There are 3 ways to turn a row about zero (a turn may also mirror it). The second row of each pair is the first, turned, with some noise. The first 30 pairs use one turn. New pairs use 3 turns, one after the other, and a turn may come again.
In the rows, zero is written as 128.
Known pairs, each followed by its turns in order:
[141  85 167  81 161 135 172 150 160]
[110  93 133 216 142 132 131 152 137]	j765

[105 110  83 164 130 149 102  92 128]
[140 138 137 125 123 103  55 105 136]	j994

[114  78 134 109 106 120 134 175 106]
[123 140 148 167 140  88  78 126 115]	j765

[143  99 152 150 118  84 126 117 110]
[121 144 162  89 121  90 132 117 138]	j766

[170 139  78  92 121 160  96 100 111]
[181 127 131 170 125  63 123 141 113]	j994

[124 153 120 135 100 174 117 135 129]
[110 156 131 136 129 100 106 162 107]	j994

[ 79 147  84 127 119 138 143 121 170]
[ 97 117 110 119 122 155 133  69  97]	j765

[ 94 173 164 165  83 155 109 177 155]
[ 95 141 192 101  70 165 102 116 116]	j765

[108 164 160 176 103  94 157  99  87]
[115 130 114  65 117 133 111 188  88]	j765

[112 138 149  86  83 128 135 149  93]
[130 129  89 129 100 145 149 171  94]	j994

[ 77  96 112 109  99  78 143 169 117]
[172 124 172 103 150 142 113  79  83]	j766

[125 155 124 152 152 161 110 136 137]
[107 144 147 132 142 103 108 147 157]	j994

[141  97  81 134 155 122  86 153  84]
[ 95  78 139  75 113 163 146 113 125]	j766

[ 88 115 135 149  90 153 138 139  88]
[108 114 151 141 171 107 143 121  78]	j766

[176  76 145 171 125 169 137 116 141]
[105 160 168 146 152 100 185 157 141]	j765

[150 100  97 124 103 172  86 100  85]
[180 196 137 127 146 105 152 109 126]	j765

[139 112 104 124 134 168  79  86 143]
[ 82 113 141 166 113 163 146 133 166]	j766

[147  93 177 139 164  90 173 154 163]
[113 125 159  98 153 181 187  91 148]	j994

[ 79 139  86  93 142 154  90 174 174]
[152  92 135 162 137 212  90 148 111]	j766

[157 131 135  97  76 146 165 172 156]
[113 172 125 126 126 120 191 136  71]	j994

[110 124  84 117 176 150 129  89 115]
[161 112 108 122 181 145 157  95 114]	j765

[ 93 164 107 132 105 149 136 106 151]
[125 128 117 189 123 129 102 120 108]	j766

[116 115 146 175 131 100 112 100 139]
[113  90 146 101 146 147  90 106 133]	j994

[ 78 147 171 137 148 137 117 140 127]
[154 103 147 147 129 109 127 176 109]	j766

[140 170 154 117 111 117 136 167 165]
[108 102 138 137  63 138 119 131 140]	j765

[155  81  93  98 109  98 138 168  88]
[129 136 135  60 147 161 150  76 114]	j766

[129 140 146  95 169  82 114  97  92]
[156  68 103 151 130 150 140 134 167]	j994

[168 121 156 158 134 137 135  97 159]
[126 116 180 129 173 137 127 115 115]	j994

[172 137  88 178 144 163 130 115  91]
[160 130 153  84 144  88 187 126 121]	j765

[117 178 129 157 159 105 139 101  85]
[132 101 102 125  76  81 139 132  99]	j766

New pairs, each followed by its turns in order:
[157 177 143 146  94 157 156 126 110]
[126 140 154 121  99 163 179  93 148]	j766 j765 j766

[138 149  99 178  85 110 105 108 158]
[126  99 170 109 117 197 130 118 122]	j766 j994 j766

[ 91 156 178 161 172 155 131 166  89]
[ 93 145  57 173 115 121 152 135 174]	j994 j994 j994

[157 117 140 151 160 144  90 141 107]
[126 100 136 140  85 127 137 102 165]	j765 j766 j765

[ 88 176  95 100 136 101 134  89 118]
[140 173  76 112 130 163 102 137 168]	j994 j994 j765

[165  92  93  84  90 114 110 139  85]
[113 174 169 167 104 164 122 116  81]	j765 j766 j766

[142 123 152 114 172 120 104 150  95]
[104 153 142  82 139  99 116 146 134]	j766 j765 j765

[169  77 175 102 173 153  85  82  89]
[109  64 119 185 109 136 141 211 120]	j994 j994 j765

[114 177 121 169 106 103 175 135 129]
[127  83 163 100 113 176 106 134 143]	j994 j766 j994

[127  84  97  80  78 121  94 117 125]
[118 118  78 124 180 116 163 151  94]	j766 j765 j766

[156 167 127 174 150  87 146 128 168]
[109 164 131 183  85 151  98 112 145]	j766 j765 j766

[177 169 104 157 153 123  91  80 120]
[186 150  89  93 131 123 100  87 102]	j766 j994 j765

[ 96  91 139 106  88 139  97 104 143]
[122 178 128 103 119 151 154 174 135]	j766 j765 j994

[120 161 179 135  89  95 154 111 165]
[171 177 111  88 121 160 115 166 124]	j765 j765 j765

[ 78  92 174 178  76 129 155 125 150]
[130 109 136 140 158 206  68 129  94]	j765 j994 j766

[122 118 132  96 109  81 175 174 100]
[131 134 176 135  93  92 171  86 107]	j766 j765 j994

[166  97 145 172 101 174  92 132  96]
[ 90 142 123  59 140 112 156 137 171]	j766 j766 j766

[145  81 143 119  85 115 101  87 100]
[142 181 128 104  78 119 113 170 127]	j766 j765 j994

[179 121  86  87 132  94 161 143 141]
[104  96 118  81  75  89 101 125 133]	j766 j994 j766

[114  96 151  80 119 105 159  88 173]
[ 74 139 106 139 160  94 147  85  95]	j994 j766 j765

[150 133  86 174  86 110 147 102 178]
[130 100  78 111 113 198 147 154 121]	j994 j765 j766

[ 89 129 104 137 121  93 127 148 103]
[135 145 143  97 146 164 146 146 112]	j994 j766 j765

[177 148 128 147 147 104 169 131 179]
[121 157 127 116 149  90  83 172  88]	j766 j766 j994

[106 171 176 146 173 126  95 145 129]
[119 129 133 166 122 118 197 150 168]	j765 j994 j994

[ 79 145 160  99 121 136 139 134 138]
[131 148 126 138  96 128  74 129 108]	j994 j994 j766

[102  96 107 129 148 136 120  95 137]
[109 129 135 117 155 134 106  86 147]	j765 j766 j766

[122 113 155 141 168 120 162 154 173]
[107  92  78 158 142 123 137 162 139]	j766 j994 j765

[ 98 169 127 130 145 152 136 131  81]
[115 171 108 166 121 157 152 116 135]	j765 j766 j994

[139 161 165 144 179 101  94 137 169]
[143 118  82 185 106 148 128 134 173]	j994 j994 j766

[ 76 140 125  98 113 137 180  90 111]
[129 135 104 149 180 110 112 126  65]	j765 j766 j765

[153 112 128  84  84 108 131 178 127]
[113  89  82 106 141 135 106 176 121]	j765 j766 j994

[166 149 144 137 116 149 149  83 120]
[140  90 130 104  84 154 124 123 102]	j765 j765 j994

